The same things were measured in two ways. Each way mixes the same 9 hidden numbers, adds some noise and spreads widely along 5 directions of its own, which tell nothing about the thing.
Some things both ways: the first way, then the second way.
[-18   3  10 -26  -5  16 -32 -17  -6  -6   6 -26  -8  -7  -5  11   6  -8
  -1]
[  6   3   3   0   3  15   0   0  11 -12   4   8   3   0   0   3   3   9
   6  11  -1  13   0 -16  -1]

[-13   6   3 -10  -8 -13  -4  -4  -6 -13 -15 -13  -6   3  -5   2  -4  -2
  17]
[  2   6 -15 -13 -12  -1   6  10  -5  -1   7   5   0  -4  -8   2   7   0
   9 -16   0   5  -3  -7   5]

[  7  13  11  10 -10   6 -24  -1   2 -12 -20  -9   3  -3  -6   2   5 -27
  -8]
[  4   0  -2   9  13  13  -4  -2 -11  -6  -1   9  -3  -2  -2  -3   5   9
  -7  12  -3 -12   3   8   3]

[ 1  2 -7 12 -9  1 -9 -1 10 -5 -5  6 -5 -8 -6 -1 11 -2 -5]
[ -9   1   3  11   7 -17   4  22  -8  12   7  -5   7 -12   8 -17   5  -5
 -23  -6  10 -19 -12  11   8]

[-25  -2   6   3   8  -3 -11  -3  14 -11  14   4  18   3   7   0  -3 -18
  -1]
[ -3  -6  -4   0  -6 -23  13  15   4   8   1   4   6  -7  14  -7   3 -18
  -2 -12  18  -8  -8  -6   3]

[ -6  16   3 -11 -14 -10  -5 -18 -13  -7 -17 -26  -6   3  -7  -5  10  -5
  20]
[  8  -1   6   0  -7  19   8  -5  -1 -10 -14   4 -10  18  10  17  15  -4
   0  14   0   3   8  -1  -3]

[-26  11   2 -10  -7  -1 -13   1  -5 -15 -18 -12   0   3   3   3  -5  -5
  12]
[  1  -1   6  -5   6 -16  11   8   9   6   4  -2  -1  -8   7 -27  -2 -10
 -15  -2  10 -17  -6   0   6]

[ -5  -1   5  -9  11  11  -5  17   0  10   2   9  -9 -17  -1  13  10   4
  -2]
[ 16 -11  -3  -2   1  -3  24  -2   1  -7 -14 -12 -11  16   7   7  10 -20
 -10  -6  -5   2   8 -12 -14]

[ -4  11   3  -2 -12   1 -15 -11   9 -13  -3  -8  -2   3  -4   4   9 -19
  -1]
[  2   9 -19  -4  -4   9   9  11 -17   0   3  13  -3  -8  -2   2  17  -1
   0  -3   6   1  -1  -8  11]

[-15   7  -4 -23 -14  -5 -10 -19  -7   0   4 -14 -19  -7   4  -8   8  11
  10]
[  4   0  -3  -4 -13  13   2  -6  -6 -15   0   4  -5  10  -6  15   5  -1
  15   1  -7  10   4  -2  -5]

[-13  12   2 -17   3   5 -10  -4  -8  14   9 -11 -17 -17   0  -6   6   7
 -17]
[-14   5   4   4  -2   2  -9  17   0  -6  12 -11  11  -3  -9   8   2   6
   1 -14 -17  11 -13   2   6]

[ 28 -17  18   6   0  17 -30  -4  -4   5 -12   1  -2 -21 -23  16  16  -6
 -17]
[ 11   5  -7   8   4   5   7  13  -3  -6   3  -3   5   1   5  13   9  12
  -6 -10  -6   9   5  -9  -8]

[  4  -6   4   5   4  21 -22  15  18   0  19  16  -2 -18  -8  18   7 -18
 -27]
[  2   4 -15  -9  -4   6  -1   4  -6  -3   3  10  -2   2  -4  14  11   5
  14 -12   0   5   2  -5   2]

[-13 -14  -3   3   3   4  -6  -4   8   3  10   3  -1 -11  -2   0   6  -4
   3]
[ 10 -26  11  21  19   4  -4 -13  -5 -11 -10 -12  -4  15  -5   1  -5  -6
 -12  17  -1  -4   1   5 -20]

[  1  -5   6   5   4 -12   1   5   5 -17  -1   8   4  -1 -12   9  -1  -2
  -1]
[ 13  -6   2  20  20   9  13  -7  -6  -8 -10  -2  -4   6   9   4   2   0
 -13   4 -12 -11  10   0  -9]

[ -3  -4   7 -14  -5  10 -16 -10  -2   5  -2  -7  -5 -14   2   5  15  -9
  11]
[  9 -21  13  -7   5   1 -15 -14   9 -27  -5  -3 -11  16  -9  -2  -2  -2
  -1  23 -10   4  10   9 -15]

[ -8   2  -7   6   4  13   5  -2  12 -11   1   5   0  -4   2   5  21  -5
  14]
[  1  -7  -7  13   4  -7  10  21  -4  -1 -12  13   5  -3  19  10  21 -14
 -13   3  13   1  -2  -7   8]

[  0  13  13  -6  -1   7 -18   9 -20  -2 -25 -18 -11 -17  -5   2   3  -5
   1]
[  4  -9   9  -6  -1 -15  11  -6  12   1  -2  -7  -3   3   2 -20  -9 -17
  -5   1  -4 -17  -3   0  -8]

[  7 -13   2   2   0  -5 -15  10  -4   3   2   2 -12 -19 -15   8   2  -2
   0]
[  6   0  13  12 -14   1   5  10   6   1  -4  -5  10  12  15  18   3   5
   0  -5   2   1  -2   4 -11]

[-43  18 -11  -4   0   8  -2  -3  -3 -18   1 -24   0   1  10  -7   4 -10
  20]
[ -4 -16   5   7  18   8 -21  -9   8  -1 -13  14   2   6  -8   4   0   2
   8  14   1 -11  -5   7   2]

[-19 -16  10  10   2 -16  -7 -21  16 -26   6   3  26  16  -7   3 -12 -11
 -13]
[  1   4 -14  12  25   3   1   7 -13  -2  13   4   3 -14  -5  -2   0  13
  -2 -18   0  -1  -1  -5   7]

[-20  -5   3  -6  -4  17 -35 -15  14   8  23   2  10 -13   8   0   8 -14
 -22]
[  6  -4  -9 -12   9 -20  12  13  -2   4   3  -4  -6 -10  -5 -27   3  -9
 -20 -16   8 -11  -5  -1   9]

[ 21  10   8  -4 -11   6 -30  18  -7   4 -10  -6 -18 -16 -23  18   8 -14
 -12]
[ -3   7   1 -21  -5  10 -25  -9   5  -7  13  -3  -4   6 -23  -1  -2  17
  17   2 -25  -8   3  14 -10]

Other things, the second way, with their names:
<72>: [  8 -10 -13 -19   7   6  -4 -18  -7  -6  -1  -2 -17   9 -26  -5  -2  -5
  13  -7  -7  -5   3  -1  -6]
<744>: [ -1   3  12   8   4   5  -3  12  -2  -8  -3  11   1  -2  13  -2  10  10
 -14   9  10  -6   1  15  15]
<777>: [  5 -10  -3   3 -10   7   5 -11  -2  -7 -11   8  -1   7  -8   3  -4 -12
  12   6  -9  -4  -4  -2  -4]
<677>: [ 15 -18 -11  -4  10  -1  -2 -13  -7  -6   0 -13  -9   8 -28 -10  -7  -6
  -1  -1 -11  -2  -1  -6 -21]
<762>: [ -2 -14  10  -8  -4  -2  -9 -13   5 -33   1  14 -10   7   2  -3  -3  -6
  13  16   3   6  11  10   5]
<194>: [  6  -9   5   9   9   5   7 -19 -11  -7   3  -7  -9   8  -2  -7  -9  -6
   0   7   1 -13   4   4 -13]
<239>: [ -5  -8  -5 -16  -4 -18   2  12   4   6  -2   1  -3  -5  -6 -22   7 -21
  -9   3   8 -10 -11  -2   7]
<280>: [ 11  -8   0  11   9  -4  19   0  -5   9 -11  -3  -3   2  10 -12   4 -16
 -19  10   4 -22  -1  -3  -9]
<675>: [ 11  -2  -6   3  10  18   8 -17 -22  -2  -2  -8 -16   9 -20  -7  -3   1
  -3  -6  -6 -11   1   6  -2]
<184>: [ 19   3 -16   8   2   7  34  -4 -17   3  -6  -1  -7  -3  -5 -11  -2 -10
 -10 -13  -6 -12   0 -11   0]
<201>: [  4  -4 -17  -6  -1  -8   5   6  -7   2   2   3   0  -6 -13  -8   2  -7
   2 -12  -1  -4  -7  -5   2]
<214>: [ -7   0 -12 -14  -7  -8 -10   7  -3  -7  15   2   2  -6 -17  -1  -1   3
  16 -17  -3   7  -6   0   4]
<71>: [  5   3 -21  12   7  13   8   9 -26  -2  -4   6  -3  -1  -4  15  18   1
  -6  -5  -8  -2   3  -3   1]
<273>: [ -7  -4  22  -3  -1 -16  -4   4  15  -2   8  -7   4  -1   9 -21  -6  -7
 -11  14   2 -16  -5  12  -4]
<815>: [  9   7 -18   1   3  25  -2   3 -13 -11   3  13  -2   1  -9  21  14  17
  12  -4   0  18   4 -14   2]
<35>: [  0   1  -5  -7 -13   8   5  -4  -5 -12   0   9  -5   5  -2   7   6  -7
  14   3  -3   4   2  -2   2]
<333>: [ 19   7 -19  -1  10   8  28  11 -15  -4  -2  -1 -12   0   8   4  22  -4
 -18  -9   5   7  11 -21  -1]
<518>: [12 -3 -9  2  0  2 10  6 -6 -5 -7  5 -1  1 -2  0  7 -1 -8 -3 -6 -2  1 -2
  0]
<231>: [  7  -9   3   7  -1  16  -1 -12   0 -16  -8   1  -4  19   1  28   4   0
  15   4  -9  10   9  -3 -14]
<398>: [  5   3 -10   3   9  19   6 -11  -6  -4   1   6  -5   3  -4   9   4   0
  11   4 -10  -1   4 -14  -6]
<614>: [  8   1 -16   8   0  19   3   9 -12 -10  -7  11   2   2  -6  22  15   7
   2  -3  -7  15   0 -11   3]
<213>: [  7  -7  -7  11  16  22 -10  -6 -16  -3 -10   3  -6   7 -16   8   9   9
  -5  11  -8  -5  -1   4  -4]
<27>: [ -3   0  10  -9 -16  -2 -14   7  15 -19   4  10   6   6   7  14   5  10
  13   4  -7  10   5   9   0]
<602>: [-11  -3  -6  -5   0  -5 -11  12   0   5   1   5   5  -4  -8  -1   8  -3
   4  -6   2  -4 -11   3   8]
<693>: [  3   9  -6   7  -1  24  12   1 -11   2  -4   9  -4   7   9  21  17   1
   7   1  12   5   1 -13   2]
<404>: [ -1  -3 -10 -19   0  -3 -18   3   7   3   9   4  -1   1 -11   1   8   5
  13   4   6  -1  -2  -5 -10]
<578>: [  2   1   9   4   0  -1  23   2  -7  -1  -2  -7  -9   5  14  -7   4 -14
 -13  -7  13  -7   0   2   7]
<366>: [  5  -6  -4   0  -2  12   2 -19 -16 -21   1   0 -13  11 -10   6  -2  -5
  12   3 -12   0  10   6  -7]
<715>: [  6  -1 -13   6  11   9  -5   2  -8  -1   4   1   2   3  -8  17   5  13
   9 -14  -2   6   1  -6  -9]
<810>: [  7   5 -14  -2   1   6   3   7 -13  -2   4  -3  -3  -1 -11   3   9   6
  -5  -7 -16  -4   2   0  -5]
<723>: [  8   6  17  -3   8  24 -11 -14  16   0  -7  -4  -5  22   2  23   2  24
  10  -3 -14  -8  10  10 -13]
<475>: [  5   8   2  10   3  13  23   5 -12  11  -8  -8  -7   9  12   7  14  -7
 -15  -6   6  -9  -1  -4   1]
<734>: [ -4   7   5 -10 -13  11  -9   8   2   1   3   2   1   8  -3  11  10   9
   9  -2   5   5  -6   4   3]
<185>: [ -4  -7   9 -20  -8 -27   1   7  10  -3  11 -15  -5  -1  -3 -29  -4 -17
 -10  -2   4 -10  -5   8  -3]
<439>: [ -2  -3  -9 -10   8 -12   2   3   2   7   9  -2  -1 -10 -15 -23  -6  -8
   0 -12   2 -10 -12  -6   5]
<365>: [  2   6  11  13  15  27 -10   1  -3  -3   0   0   0   7   2  11  11  19
  -8  19  -1  -1   1   2  -3]
<49>: [  8  -2   6  21  11  20  -4   2  -6  -8  -8  -3   2  12   6  22  13  12
 -11  15 -15  -2   7   4 -14]
<455>: [ 11 -11   9   4   9   0  15  -5  -3  -5 -11  -8 -11   9   3 -13   2 -13
 -21   7   0 -12   3   5  -3]
<615>: [ -7  -3  -6   4   4   7 -17  -8 -14 -12  12  -5   1  -1 -26  -3  -7   5
  10   2 -28  -6  -4  12  -6]
<618>: [ 14   6  -7   5   6  11  26   5 -15   7  -8  -3  -9   2   5  -3  12  -5
 -19  -7   7  -8   0  -7   4]
<75>: [  3 -21  -7  20  13  14 -19  -7 -18 -12  -9  13   0   7  -9  13   8   2
   3  27   7   0   1   5 -10]
<462>: [  9  -8   4   8   2  13  12  -3  -2 -14 -12  -1  -7  15   7  16  12 -10
  -3   8  -1  12   5 -10  -5]
<183>: [ 11  -2   1   8   8  -6  26   8   1   3  -9   4  -2  -5  15 -15   4 -12
 -21  -3  11 -12  -1  -7   9]
<548>: [ -7  -6   0  -5  -7 -15   0   9   5  -5   6   8   5  -8   3 -12  -1 -12
   3   0   8  -2  -8   0   8]
<3>: [  4   8 -19  12  16  17  -6  13  -9  -1   4  14   9 -12 -10  10  11  20
   0  -4  -7   6  -4 -12   6]
<623>: [ -9   8  19  11   1  10 -14  17  11 -13   2   7  11   1  15  16  11  19
  -6  10 -11   5   1  12   8]
<220>: [ 11  -1   6  20   8  10  10   5  -5  -7  -6   6   0   6  22  15  12   7
 -10   8  11   1   9  -1  -4]
<591>: [ 10 -17  -7  -1   8 -15   3 -11  -4  -7   1   0  -5  -5 -11 -27 -11 -12
  -6   8  -4 -19   2   4 -10]
<54>: [ 15  -7   4   6  13   2  14 -12   0  -2  -1  -3  -8   4   6 -12  -4  -5
  -9  11  10 -11   6  -7 -12]
<597>: [  8   0  10  14   7  18  13   0   0   2 -12  -1  -2  11  13   9   9  -1
 -11   9   5  -4   0  -5  -3]
<33>: [  5  -3  15   3   6   2   3  -8  -6   2  -6 -11 -11  12   5  -8   1  -1
 -16   7  -6 -28   6  22  -9]
<266>: [ -4 -11   6  -6  -7 -19  -3   6  11 -19  14  -2   4  -5  -1 -13  -6 -10
   3   5   4  11  -3  -4  -3]
<105>: [ -8  -4   8   2  12   9 -24  -8   0 -10   7   1  -1   4  -8   2   1  10
   5  18 -15 -12   4  16  -7]
<74>: [  5  11  18 -11   0  -7  15   6  19   8   5 -11  -4   3  19 -16   5  -3
 -17   3   0 -17   3  -1  -6]
<44>: [ -7   1   7   9   1  -7  16  12  -4  16   1  -2   3  -4  16 -10   7 -16
 -13   1  27 -12 -14  -5   7]
<527>: [ -6  -6  12  -2  -7 -17   7   5  12  -1  10   9   5  -9  15 -23  -6 -15
   0  13  29  -5 -10  -6   5]
<136>: [  8   0   7  -7  -6   1  19   0   1   1  -5  -4 -12  11  12  -3  10 -13
  -8   2  17  -4   2  -3  -1]
<265>: [  4   7 -18   2   7   7   5  14 -14   0   1   7  -2  -2   3  17  20   7
  -2 -14   2   3   5  -5   4]
<206>: [  7  -8  -2  -3  -5  14   5 -12  -6 -17  -9   6 -12  17  -1  20   7  -5
  15  -3   0  11   9  -2  -3]
<195>: [ -3  -7   1 -11   1  -4  -9  -8   5  -6  11  -1  -2  -2 -14 -17  -7  -6
   8  11  -6  -7  -5  -2  -7]
<8>: [  7 -15 -21  -4  18  -5  -4  -7  -8  -4  -1   0  -7  -2 -23  -8  -2  -7
   3  -9 -12  -7  -1  -5  -6]
<776>: [  2  10  11  -5   3  14 -11   5  13 -15   7   4   2   3   2   9   5  23
   3   3 -10   8   6   3   2]
<528>: [ -4  -2   1  -1  -6   2 -12   7   2 -17   4   6   3   3   0  13   9   5
   8   4  -5  11   2   4   0]
<691>: [  3  -7   9  -2   3   5   5 -10   0  -7  -9  -1 -10   8  -4 -11  -1 -11
  -7  10  -7 -13   0   7   2]
<88>: [ -2   6  -7   3   1   3 -11  10  -8   1  11  -3   9  -7 -19  -2  -3  16
   2 -14 -17  -4  -9   8   0]
<760>: [ 11   2  -4   1  -2  15   5  -5 -10  -9  -4   0  -6   8 -10   7   1   8
   3  -7 -14  -2   5   5  -3]
<719>: [  2   2  13  -2  -9 -10   2  14  14 -12   6   4   7  -5  10 -11  -1   3
  -9   5  -4  -1   0   5   4]
<685>: [  3  -5 -12  -3  11  -7   0  -3 -12   1   3  -5  -7  -4 -13 -17   2  -9
 -10   4 -16 -21   1   6  -7]
<168>: [ -8   0  20   6 -17 -13  -3  14  16 -12   8   7  16  -4  18  -2  -4   1
   2   7   3   1  -6   8   3]
<322>: [  4  -7   6   8   5  16  -2  -2   4 -14 -10   5  -3  14   8  20  13   0
   1  17  -3   9   7  -5  -7]
<110>: [ -7  -9   8   5   7  -8  -3  -6   2  -5   7  -6   3  -5  -8 -20 -13 -11
  -3   7 -13 -16  -8   6  -4]
<14>: [  3  -2   6   8  -1  18  -2  -8  -4 -13  -2   7  -3  11   4  16   5   4
  10  12   2   7   5  -1  -5]
<222>: [  7   1 -13  -7 -15  -7  18  16  -8   1  -4  -3  -2   2   0   4  14 -12
  -6 -15   2   4  -4  -8   0]

Some of these things the first way, each followed by its name:
[  4  11   5  -8   1   9 -15  10   5   0   8   3 -13 -13  -5  10   8 -10
 -13]	<623>
[-21   2   3  -6   1 -10   0  -3  13 -20  12  -1   6   7   5   2  -6 -19
   8]	<548>
[ 17  12   4   8  -6   0  -9  10   0  -6 -22   2  -8  -7 -12  10  15  -6
   4]	<685>
[ -8   7  12 -20  -8  12 -36  -4  -6   1  -4 -16  -6 -11  -5  10   4 -10
 -12]	<776>
[-23  10  12   0   8  10 -19  -7   1  -4  -6 -13  16  -5  11  -6   3 -18
  -4]	<8>
[ -9   4   0  -9   1  12  -6   6   4  -4   6  -3 -15 -12  -1   8   7  -9
   4]	<614>
[  9 -16   2  10  -5   2 -12   8  15  -6  10  18  -6 -13 -16  12  -1  -7
 -24]	<194>
[-11  15   7 -12 -10  -1 -20   6 -11   3 -13 -10 -14 -14   4  -6  -7  -7
  -4]	<760>
[-24   1  -8 -18  -1 -10   0  11  12 -18  21   5 -11   6  -3  19  -7  -7
  15]	<195>
[-32   8   0 -16  -3  -6   2  -5  -1  -7  -2  -7  -2   1  14  -8  -7  -1
   7]	<206>
[  6  -8  -5  -6  -5   3 -13  -8   5   8  20   2 -14 -17  -9   3  18  -2
  -1]	<222>
[ -7  10   2   2   2  10 -24  10   7  -1   4  -2  -2 -10   2   5   9 -15
  -2]	<280>
[  5  11   3  -6  -9  -4   8  11  -6 -15 -23  -5 -18  -4 -11   9   1  -6
  12]	<35>
[  2   4   2  -2   0 -11  -6   3   0  -5  -7  -1  -7   0 -11   9   9  -3
  16]	<49>
[ -5  13   2  -6  -2 -14   0   7   3  -5   4   2 -13  -3   0  -3  -3  -8
  -2]	<615>
[ -5  15  17   2  14   6 -18  24  12   0  16   7   2 -13   3   8 -10 -35
 -27]	<110>
[ 15 -17   2   5 -11  -1   0  -6   0 -22 -14  -5  -8   0 -34  21   8  -5
   9]	<815>
[ -6  11   3 -10  -7   5 -19   8  -4  -1 -13  -6 -12 -10  -1   6   3  -4
   4]	<273>
[-20  -9   2  -2  -1  -2 -16  -3  18 -13   6  11  10   5   4   8  -4  -9
   0]	<220>
[ -6   2   9   1  -4  18 -38 -13  -1  -2 -15 -20   7  -2 -11  11  18 -19
   8]	<404>
[-17  -7 -16  -5 -20 -21   1  -7   3 -11  10  -2 -14  -1 -10  -5  -8   7
   2]	<675>
[-11   3   1  -9   0  -4  -7  -4   4 -16  12  -5  -3   4 -13  13   2  -1
  -4]	<398>
[  3   2   5  -5   4  20 -16  -1   4   3   7  -3  -8 -16  -8  13  19 -11
  -8]	<322>
[-24   0  19 -19   6   5 -16  -7   7  -4   2  -2   7  -2  16   5  -6 -19
   2]	<266>
[-14  -3 -13 -14 -13  38 -17  14   1  -8 -12   2 -31 -26   0  16   8  11
  -3]	<527>
[-14   7   7 -22  -8  -9 -10  -7  -5  -7  -9 -11  -5  -1   6  -1   1  -4
  21]	<27>
[ -8 -14  13  13  12   3 -22   5  14  -8   7   8  17  -1 -11  14  -4 -22
 -17]	<715>
[-25  14  -8  -4  -7  -4  -4 -23  -6  -7  -1 -26   0   3   1 -13  12  -3
  18]	<602>
[-15   2  -1 -11  -6   5 -17  -8   7  -5   8  -5  -5  -5   2   1   2  -7
  -5]	<14>
[ -7   7   0   2 -17   7 -18  -3   9  -9  -4  -1  -3  -8   2  -1   3 -18
  -6]	<744>
[-14   4 -16   0  -8   7   1  19   8  -7   3   6 -20  -9  -6  11   7  -1
  11]	<213>
[-15   0  -1  -5  -7   4  -6   1   0 -13  -2  -4  -4  -8  -3   4   0  -3
   2]	<183>
[-12   5   2   3  -5  -3 -14 -13   6 -16   1 -12   3   7 -14   5   4 -14
  -6]	<693>
[-31   5  -9 -13  -4  -7 -17   2  17 -10  20   0  -4  11  -3  14  -5 -11
   3]	<365>
[-14  -3  -2  -4  -9  -9  -9  -1   7  -9   2   0   0   4  -9   9  -2  -8
   4]	<136>
[-31   7   4 -11  -1  14 -31  -6   6   8  18  -7   6 -11  13  -4  -1 -17
 -20]	<72>
